There are 4 nested groupings, the coarsest first. Each group lies inside one group of the grouping before and may be the whole of it. The rows also spread widely along 13 directions, which tell nothing about the answers.
In the rows, zero is written as 128.
Some rows, each with its group in each grouping after it:
[120 114 107 130 178 151 161 150 158 135 125 123 111 127 170 152 105 111
 158 140 199 134 149  60 167 100  99  86 133 121 170 151 145 199] | vota tur bege dal
[149 173 164 140  96  96 129 136  95 115 146 156  94  92 135 135 145 162
 101 100 165 155 209 111 125 138 142 141  76 103 122 128  36  98] | veru zit mok lop
[ 97 125 166 151  85 136 167 108 162  77 164 115  74 112 144 175 126 140
 136 135 142 110 129 125 150 149 126 161 184 170  99 173 130 146] | vota Zez riro loguf
[ 66 145 204 161  93 154 157 169 167  98  88 126 104 171 160 172  97 149
 111 104 129 130 162  54 133 170 145 135 117 117 107 162 159 147] | fizo visur Zufo ranor
[148 110 167 153 151  87 134 122 133 169 131 181 101 134 152 132  94 168
 163 204 179 119 129  98  92 185  56  89 128  64  97 185 146 179] | veru zit mas Laru
[186 163 117 119 156  79  76 183  84 177 186 218 166 123 128 109  85 133
 103 108  85 153 124 113  88 213  56 142 101  41  86 154 110  65] | fizo faf muz zagez
[135 109 152 153 115  99 164 168 189 138 162  84  75 112 147 125 115 123
 104  94 136 121 141 162 139 165  90 162 166 139 139 148 157 125] | fizo visur Fad zoda
[192 109  95 166 149 114  80 183 149 120 143 147 161  95 122 132 142 112
 119  69 165 136 127 156 139 190  90 123 112 119 137 136 108 102] | fizo faf muz ninu
[148 132 148 127 126 110 133 111 176 122  85 109 118  86 126 146 124 144
 109 105 165  99 126 129 133 155 117 161 146 125 161 111 141 148] | Getik befe tutoz pazal
[124 113 172 162 116  79 160 107 156 100 172 165  70 131 165 146 100 148
 132 159 115 128 168 114 108 181  97 110 148  94  95 154 106 152] | veru lifu Sizu Sug
[159 155 125 127 126 102 150 100 133  83 185 123 118 105 143 159 120 141
  98 107 109 116 171 113 148 145 134 142 123 129 120 106  84 121] | fizo visur Fad sipe
[145 157 130 147 109  96 171 116 130  93 167 156 123 113 167 105  92 147
  65 111 138  83 104 123 161 206  76 195 167 148  97 121 153 153] | vota Zez dad Vefeg
[176  76 121 130  92 134  93  86 119 144 210 193  63 136 158 168  93 179
 114 131 129  55 109  70  98 139  84  73 200  60 111 134 126 164] | Getik befe tutoz rufe
[134 139 121 104 160 152  90 176 139 171  90 165 135 111 123 148 120 117
 142 109 167 143 114  77 126 131  95 136 126  79 149 169 150 129] | vota zuta Kapup boto
[171 161 127 103 163  58  97 131 151 136 127 179 156  82 114 134 104 125
 125 110  84 155 148 134  89 207 101 160 102  61 138 122  96  85] | veru lifu pase rata
[222 155  62 109 154  95  86 116  92 123 248 181 151  72 107 127 128 123
 137 112 114 124 109 165 138 184  55 171 152 134  93 143  72  84] | fizo faf pir kip
[102 160 161 111 133 117 169  95 121 107 124 164  80 109 148 149 122 137
 113 157 142 129 157  91 149 116 114 167 159 118 103 159 123 148] | vota Zez remut varaf
[ 84 130 185 138 109 147 144 135 191 115  63 133  89 107 136 167 117 141
 164 128 196 122 124  97 126 179 107 185 176 151 134 188 165 173] | vota tur bege karab
[161 125 108 115 141 118 144 166 132 185 186 107  93 100 141 112 114 119
 106 119 155 109 100 143 152 119  66 149 166 116 141 153 161 127] | vota zuta Kapup bese
[158 128 104 100 126 137  87 145 146 152 176 185  97 106 128 141 109 130
 142  92 125 118 126  97 119 160  76 147 171  90 140 155 122 125] | veru lifu niv Vusiv
[137 140 176 121 138 120 132 124 169 135  91  65 155 111  96 190 124 143
 117 145 112 112 110 141 123 159 146 138 104 111 124 136 170 103] | fizo famo bidu det
[120 167 161  98 140 112 170 113 132 139 117 135  84 113 141 129 116 144
 105 143 143 123 163  98 153 118 105 159 136 103 128 141 136 142] | veru zit gopi logu
[152 115 136  87 169 102  96 130 127 195 173 202  46 101 127 139 119 125
 181 168 147 164 158 105  92 117  44 134 186  58 119 212 108 128] | fizo Gubod Pupu Gilur
[155 124 114 153 161 115 135 164 119 145 159 123 150 118 138 135 120 118
 114 136 155 131 111 135 149 130  95 100 105 108 115 147 139 118] | vota mim favil nogef
[123 179 169  83 163  99 176  56 143  99 124 126 100  96 143 175 110 147
 156 182 140 152 207  65 131 112 141 147 115 111 136 134  77 172] | fizo Gubod gim Mebi
[122 138 134 159 113 109 166 153 148 101 187 123 109 118 159 136 107 121
 112 110 130 131 136 127 155 165 106 150 144 150 112 150 122 131] | vota Zez riro lidol
[ 92 102 190 189 103 136 136 154 170 104  68 152  75 140 143 149 142 132
 108 110 166 121 137 127 135 143 112 129 159 127 105 172 152 134] | Getik fepa zipav Gozi
[114 174 188 144 159  80 133 157 136 127  80 142 148 114 110 133 128 125
 126 150 126 179 148 146 120 177 104 171  93 106  85 181 128  85] | fizo Gubod gim Rotod
[130 152 153 154  90 114 118 163 103 116 196 185 116 154 156 144  88 148
  89  85  76 129 150  82 111 173 118 118 117  89  86 132  88  88] | Getik fepa zipav puged
[131 108 171 118 102 109 126 130 184 123 142 122  75 121 145 173 103 142
  92  92  90 116 163  99 103 158 139 130 160  80 142 125 134 118] | fizo Gubod Pupu legod
[120 149 109 101 176 158  85 181 139 132  84 186 119 117 105 136 159  77
 106  70 120 162 135 122 174 107  87 172 159 105 125 172 149  82] | fizo famo bidu det
[116  96 163 179  79 147 181 135 149 100 185  76  66 160 161 159 121 152
  68 116 128  63 119 133 173 125 119 112 177 150  88 145 181 140] | fizo visur Zufo ranor
[124 183 120 147 163  96 128 123 133  51 132 192 196 113 136 154 108 111
 135 125  98 162 135 102 147 206 118 158  96 132  85 143  91 115] | vota Zez riro lidol
[129 116 195 158  67 134 110 126 150 123 145 149  81 130 131 180 111 181
 143 136 157  99 125 103  90 207 107 147 158 118  87 179 131 145] | fizo famo bidu det
[ 78 135 189 155  92 124 169 169 153 117 136  93  87 133 143 159 117 129
  93 111 108 134 139 131 142 138 141 148 143 135 104 165 154  95] | vota tur bege dal
[144 144 124 120 168  88 108 141 117 134 120 198 141 107 128 138 122 112
  90 123  95 153 133 122 123 144 102 132 121  56 103 149 122  81] | vota Zez riro lidol
[100 114 176 159 123 115 176  96 194  52 109 122  76 129 158 161 128 129
 111 133 142 114 163 116 160 155 122 146 179 154 111 146 144 174] | fizo Gubod Pupu legod
[136 165 129  83 129 157  98 161 112 171 151 159 111 115 118 155 113 142
 153 108 140 141 144  65 128 125 106 139 119  86 138 165 113 110] | veru zit gopi logu
[116 118 177 165 119  70 163 106 155  99 176 139  83 131 151 156 103 138
 125 161  81 133 151 136 113 158 110 110 151 106  87 154 111 125] | Getik befe tutoz rufe
[140 150 162 157 120 106 119 194 113 146 156 137 125 134 138 141 115 137
 107 105 128 165 172 109 115 163 119 114  71  88 111 149  93  91] | fizo famo bidu det
[106 121 151 153  98  97 131 130 151  78 231 174  92 130 149 183  99 118
 140 123  38 153 146 120 107 180 126 123 165 110  70 177  88  86] | vota Zez riro lidol
[182  99 153 127 137  82 109 118 122 202 194 147  96 110 131 166  90 167
 166 183 134 120 129 113  56 147  85  73 123  45 122 158 101 124] | Getik fepa zipav puged
[119 195 172 127 139 102 171 128 111 118 110  94 138 109 102 131 145 134
  82 144 118 129 124 172 168 135 110 206 115 147  73 158 154  73] | fizo visur Fad zoda
[140 128 158 134 102  96 134 143 176 131 127 119 103  94 137 142 111 136
  89  94 124 110 119 140 115 185 116 170 155 111 137 129 146 118] | vota zuta Kapup bese
[142 134 171 127  69 107 189 101 118 143 204  92  51 102 170 153  97 186
  94 147 171  86 161  93 122 127 130 135 142 118 132 125 105 164] | vota Zez riro loguf
[120 176 149 132 151 109 142 149  98 139 128 167 148 123 137 135 105 136
 126 158 146 151 129  94 134 156  96 147  96  99  90 173 127 120] | vota Zez riro lidol

New rows. What belongs after each?
[143 126 149 124 126 144 129 169 145 152 135  68 110 104 116 168 143 129
 122 106 155 137 154 130 141 105 141 119 106 116 152 149 126 100] | fizo faf muz ninu
[150  86 151 180 138  80 158  95 149  92 121 160  86 133 161 127 139 144
  63 150 140  85 140 152 151 146  96  85 156  89  93 126 153 150] | veru zit mas Laru
[111 113 154 143 139 148 131 126 156 105 123 120 120 141 120 189 134 130
 148 153 117 119 122 113 148 122 131  84 133 111 100 171 154 123] | veru zit gopi logu
[119 151 155 148 155 141 120 162 124 129  68 133 167 142 117 156 136 137
 123 140 154 136 128 100 149 137 130  97  69  94 109 158 151 115] | veru zit mas Laru
[136  92 170 134  82 103 142 103 194 105 201 134  30 112 167 172  94 155
 143 116 127 112 179  94  95 179 112 135 199 117 138 146 100 171] | fizo Gubod Pupu legod
[ 81 169 187 130 137 136 172 130 170  85  98 116 135 145 147 175  94 132
 149 146 122 147 161  69 142 173 137 152 113 137 113 160 145 158] | fizo faf muz zagez
[121 142 150 112 137 138  96 183 135 157 140 167 108 137 128 162 108 120
 135 101 102 166 161  77 111 144 112 124 117  70 125 169 117  98] | fizo famo bidu det
[ 92 163 175 101 102 100 166 119 136 129 204 134  56  99 128 159 112 125
 138 148  73 155 148 137 122 132 112 196 182 127  87 194 111  85] | vota Zez riro lidol
[ 83 132 166 193 123 165 152 173 132 106  98 120 122 164 139 142 132 131
 135 141 182 122 104 113 179 129  96 118 132 161  84 194 173 150] | Getik befe tutoz rufe
[112 130 186 143 118 115 124 119 118 113 133 205  99 163 146 163  99 155
 105 160  87 122 137  82 102 176 102 116 148  62  52 179 144 119] | fizo faf pir kip
[ 97 136 181 119 114 119 169 148 170 126 150 104  64 126 143 154 112 121
 113 119  93 143 164 122 135 137 122 161 162 120 120 164 145 113] | fizo faf pir kip
[133 134 150  91 162 121 117 115 202 120  59 113 124  85 106 170 134 117
 131 111 136 131 138 122 132 150 125 175 156 113 162 138 156 130] | fizo Gubod Pupu legod
[109 166 156 124 109 136 139 163 160 122 180 106 124 126 124 167  96 130
 157 104  96 139 128 111 132 186 112 183 141 153 108 174 136 106] | fizo visur Zufo ranor
[101  88 151 108 174 136 128 125 190 143  84 157  75 136 129 167 129 104
 143 152 109 133 132 108 138 100  99  98 184  67 131 183 189 138] | veru zit mok lop
[132 143 203 162  88  87 134 102 133 102 150 171  83 117 141 164 111 178
 142 160 149 131 166 110  86 213 106 153 131 114  75 169  84 144] | fizo famo bidu det
[112 118 141 137 169 108 172 131 157 109 127 119  98 138 143 142 130 102
  97 145  95 131 149 138 168  98 113 100 140  97 118 144 158 119] | veru lifu pase rata
[110 172 169 134 115 128 136 140 146 104  84 128 169 116 131 170 103 151
 114 116 140 126 124  82 126 190 150 160  89 117 119 137 138 128] | vota Zez riro lidol
[146 150 135 121 199  64 144 147 132 149 133 152 114  94 132 125 132 104
 151 158 134 198 199 132 130 115  99 102  78  74 138 155  75 108] | veru zit gopi logu
[119 107 160 142 116  95 117 142 181 111 177 132 101 113 131 190 109 115
 148 123  62 154 142 130  90 169 139 112 145  92 113 165 106  91] | vota zuta Kapup boto
[146 103 162 158 102  61 148 109 160 106 199 160  50 107 159 140 112 144
 111 129 100 129 178 148 101 179  99 123 161  91 107 139  84 121] | veru lifu Sizu Sug
[113 154 160 111 133 151 144 134 135 119 124 129 119 139 138 170 108 139
 125 133 125 129 149  68 142 133 130 131 122 107 117 152 140 138] | fizo faf pir kip
[ 89 121 160 154 120 173 131 196 175 120  66 100 118 144 121 152 146 113
 104  81 148 122 116 125 177 129 128 130 134 134 129 167 193 111] | veru zit gopi logu
[126 142 130 131 150 118 153 175 157 145 123 102 130 107 148 137 106 115
 121 105 159 143 142 108 148 142 113 136 112 123 162 136 141 135] | vota tur bege dal
[152 142 168 188  92  66 149 145 126 104 159 112 135 121 148 130 107 160
  65 106 114 116 146 148 120 188 131 120  86 112 103 103  99 100] | Getik befe tutoz rufe
[106 148 144 135  85 167 140 190 122 130 142  91  97 125 127 142 147 119
  60  64 130 112 113 134 181  95 136 163 147 144 116 151 158  78] | vota zuta Kapup bese
[148 140 117 107 126 150 107 197 147 180 131 100 137  91 126 153 112 128
 138  79 177 140 127  92 127 137 123 140 104 107 183 144 130 119] | vota Zez riro loguf
[148 131 125 151 174  94  98 167 169 104 129 136 165 106 110 154 135  94
 147 106 106 178 141 155 131 175 112 126 107 116 118 159 107  82] | fizo Gubod gim Rotod
[129 156 188 159 126  56 173 110 135  93 132 113  98 100 125 141 145 138
  77 144 103 140 170 186 135 154 125 168 118 125  77 144 106  79] | fizo visur Zufo ranor
[154  98 150 163  34  92 148 127 166 107 211 144  48 100 168 118  97 163
  41  59 120  51 104 160 122 223  88 199 232 141 108 118 153 129] | vota Zez remut varaf
[119 109 152 166 153 117  99 199 137 138  78 201  88 138 149 132 146 112
 111  91 165 183 195  95 120 124 102  93 104  56 126 176 104 110] | fizo visur Fad zoda
[136 133 119 129 149 124 115 128 133 117 135 178 132 108 125 147 125 120
 132 135 133 123  94 126 143 159  81 157 166 118  96 176 149 120] | vota Zez dad Vefeg
[118 140 186 144  87 127 106 176 131 157 180 127 107 138 114 163 103 154
 148 127 107 140 115 123  94 186 104 150 139 109  77 204 137  82] | fizo Gubod gim Rotod
[182 118  96 106 188 111 157  69 145 127 133 139  79  79 150 135 142 133
 139 160 218 106 170 106 165  90  74 127 162 121 163 128 110 203] | fizo visur Fad sipe
[104 129 147 142 162 122 128 153 177 115  99 117 154 113 114 178 122 102
 161 139 116 153 107 136 134 162 120 134 131 129 117 180 158 107] | vota tur bege dal
[175 193 137  70 208  57 123  86  62 178 141 223 142 110 124 124  93 147
 110 205  96 151 155  89 101 144  61 142  96  20  81 145 104 109] | fizo famo bidu det
[186 115 118 135 121 102 117 157 121 180 142 131 130 104 140 116 103 155
  52  97 158  74  86 138 124 171  82 135 140  80 135 112 173 112] | vota tur bege dal
[109 129 112 106 156 153 143 159 191 125 117 127  94 120 138 130 123  90
 124  86 128 125 128 114 179 119  87 161 183 133 161 152 179 143] | veru lifu niv Vusiv
[117 156 191 159 135  64 217  81 132  76  99 107 106 128 161 129 125 153
  40 167 117 109 180 136 162 133 140 124  94 103  95  96 130 137] | veru lifu Sizu Sug
[151 114 143 141 150 113 119 182  97 196 133 156  97 138 141 120 123 142
  96 140 157 137 149 109 120 105  85  71  93  35 120 158 137 106] | veru lifu Sizu Sug
[127 145 118 117 136 112 125 208 179 160 170 119 123 103 133 121  96  89
 131  72  98 155 107 139 134 181  83 185 158 127 148 163 155  96] | vota zuta Kapup bese
[ 97 143 163 147 124 161 172 128 132  89 145 122 114 167 158 166 106 141
 118 148 131 108 137  73 171 136 118 117 138 137  87 162 161 160] | fizo faf muz ninu
[141 158  96 102 159 141 127 148 135 135 165 146 134 117 127 131 113 111
 137 112 122 126 118 107 166 135  80 153 144 124 131 150 141 126] | veru lifu niv Vusiv
[171 143 150  82 128  78  99 106 115 165 166 175  56  70 111 139 139 143
 108 122 117 146 173 142  93 122  96 174 167  65 119 156  76  76] | fizo Gubod gim Rotod
[102 119 187 162 128  79 153 202 182 187 160 136  97 141 161 119  56 128
 165 160 123 156 106 118  78 227  52 145 148  91 107 210 180 144] | vota zuta Kapup boto
[159 133  64 110 176 166  56 170 135 128 176 175 211 146 101 174 100 102
 162  99  60 121  61  95 140 175  91  97 126  88 108 159 160  85] | veru lifu pase rata
[128 133 173 148 116 102 152 190 151 165 103  92  97 119 145 121 122 140
  76  99 155 137 169 126 128 132 127 117  83  82 158 127 139 111] | veru lifu niv Vusiv
[176 139 114 102 111 190  52 184 128 173 101 120 169 112  99 164 123 159
 111  57 187  88  86  76 128 161 117 146 115 101 159 132 161 114] | fizo Gubod Pupu legod
[134 113 160 158 140 107 142 132 151 112 126 162 103 136 158 141 109 138
 115 141 145 124 150 104 127 174  91 115 142  95 104 156 141 155] | fizo faf muz ninu
[107 129 170 154 135 139  99 154 167 115  59 135 186 126 108 197 115 139
 162 146 141 137  90  99 104 196 139 116  94 102 106 181 164 120] | vota Zez riro loguf
[117 193 147 131 164 115 144 163 137 109 132 105 190 126 120 166 103 120
 159 130 106 174 150  98 141 175 133 146  58 134 112 154 110 103] | fizo visur Zufo ranor
[145 131 153 155 130  81 170 101 132  91 192 142  92 133 159 145 108 139
  93 152 100 117 162 129 142 159 102 120 142 114  85 130 110 136] | fizo famo bidu det
[118 127 148 136 126  94 136 148 163 113 103 185  88 108 152 114 119 113
  65  87 118 129 133 133 138 172  89 183 180  98 118 146 155 114] | vota Zez dad Vefeg
[111 112 183 175 105 123 181 137 142 116  91 106  99 141 175 152 110 164
  74 140 189  96 150  83 142 134 143  91 107 102 129 125 158 176] | vota Zez remut varaf
[124 122 130 127 130 140 125 135 166 108 138 112 104  96 117 174 146 107
 139 112 131 130 121 138 149 120 126 145 162 140 130 163 131 113] | vota zuta Kapup boto
[103 129 160 163 117 117 135 209 164 136 140 129  98 136 140 130 117 101
 109  72 103 158 144 142 136 148 107 142 138 122 123 161 133  81] | Getik fepa zipav puged
[127 111 127 173 128 128 168 157 118 126 174 158  92 152 191 121  97 139
 101 137 181 109 136  79 160 135  79  90 140 109 109 155 143 181] | vota Zez riro lidol
[154 117 132 122 118  95  90 126 157 123 139 207 104 105 140 144 105 132
  86  90  91 108 116 113  95 194  95 153 179  64 114 134 133 108] | vota zuta Kapup boto
[121 152 167 171 119  79 152 130 135  79 129 182 107 133 144 111 125 132
  56 111  95 120 135 157 147 199  82 188 161 123  54 153 146  96] | fizo visur Fad sipe
[143 101 175 152  86 146 116 189  93 194 155 146  53 148 152 135 121 170
  84 118 181 111 152  93 110 115  96  91 130  58 109 175 140 118] | fizo faf muz ninu
[110 153 206 163 108  80 217 123 130 121 145  88  71 130 175 133 101 171
 114 178 170 133 205 100 128 137 132 111  78 114 122 136  97 169] | veru lifu pase rata
[149 136 159 126  72 136 136 124 134 131 141  95  75  92 115 145 152 165
  75  89 163  81 130 152 151 128 129 171 157 137 128 130 134 105] | veru zit mok lop
[142 112 141 168 115 127 114 170 157 127 156 106 128 119 124 165 127 124
 138  97 129 131 123 142 125 151 123 106 119 132 126 148 115  97] | Getik fepa zipav Gozi
[107 117 153 138 171 107 115 158 179 128  99 135 141 105 111 184 128  97
 176 148 107 179 128 135 110 151 126 116 120  97 123 190 137  98] | vota Zez remut varaf
[164 145  86  69 210 118 140  92  93 151 193 180 109 133 151 136 100 117
 120 171 105 125 148  66 161  71  70  97 155  61 115 141 127 148] | fizo Gubod gim Rotod
[ 95 100 164 153 153 107 168 129 178  96 151 121  59 136 143 155 139  95
 129 152  98 154 158 154 158 103 102 117 185 126  92 190 147 121] | fizo Gubod gim Mebi
[175 141 111 130 138  99 144 116  96 129 216 147 127 130 156 136  94 154
  96 140 109 104 146  97 138 145 100  88 104  80 109 108 101 129] | veru lifu Sizu Sug
[116 161 122 121 186 103 172 104 161  77  91 153 130 115 125 107 143  89
  77 127  98 118 110 170 210 139  76 194 181 148  93 142 189 117] | veru zit mok lop
[136 117 166 159 103 125 145 209 175 187 124  85 102 130 149 114  92 151
 108  93 185 105 113 122 121 194  75 159 138 120 148 159 194 147] | fizo visur Fad sipe
[138 151 132 120  91 157 107 156 141 121 141 162 118 133 144 147  97 154
  86  52 131  91 126  67 135 186 108 175 156 114 127 128 146 130] | fizo visur Zufo ranor
[120 114 168 143 127  95 150 135 135 145 120 156  77 119 147 132 121 136
  81 144 133 117 127 136 125 137  94 138 164  82  99 164 163 119] | vota Zez remut varaf
[139 145 114 104 152 141 108 171 131 148 119 185 104 130 140 116 119 110
  76  72 126 129 140  91 158 133  77 161 158  85 133 138 154 117] | fizo famo bidu det
[137 177 139 118 125 146 185 110 112  94 127  82 129 120 138 135 133 146
  55 117 154  83 132 117 203 114 129 174 126 162 113 108 155 138] | fizo faf pir kip
[121 122 174 187 149  81 175 117 143  77 130 138 118 155 160 149 116 132
  87 167 108 128 157 131 148 163 113  92 111 108  72 140 137 139] | fizo famo bidu det
[137 192 155 124 118 101 166 163 135 149 172  99 132 106 151 129  78 147
 145 109 152 150 169  87 122 174 115 168  80 141 155 121  80 137] | Getik fepa zipav puged
[151  90 125 151 191 124 118 188 174 179  62 101 124 107 111 126 157 101
 126 127 196 135 108 170 151 115  71 116 132 101 150 178 196 121] | fizo visur Fad sipe
[ 92 161 188 164 158  61 169 126 146  93 105 194 110 138 146 114 107 124
 133 181 106 165 153 137 124 199  71 162 130 104  61 189 134 128] | veru lifu pase rata
[130 123 153 170 145 114 114 180 128 141 101 152 143 134 138 145 123 128
 118 137 155 147 125 110 119 154 108  92  89  79 106 168 137 116] | vota zuta Kapup boto
[130  94 136 144 167  91 143 110 193  95 131 129  97 108 122 155 149  95
 125 141  88 131 131 182 152 133 105 115 174 114 112 157 152 108] | veru zit mas Laru
[120 153 178 165 138  86 156 133 142  90 118 120 118 113 123 147 144 125
 113 145 129 157 164 162 145 162 118 153 106 139  86 158 108 104] | fizo famo bidu det
[118 179 151 123 119 104 159 103 151  65 141 153 110 110 139 142 118 131
  91  98  95 123 158 119 157 177 114 209 160 149  97 131 117 117] | fizo visur Fad sipe
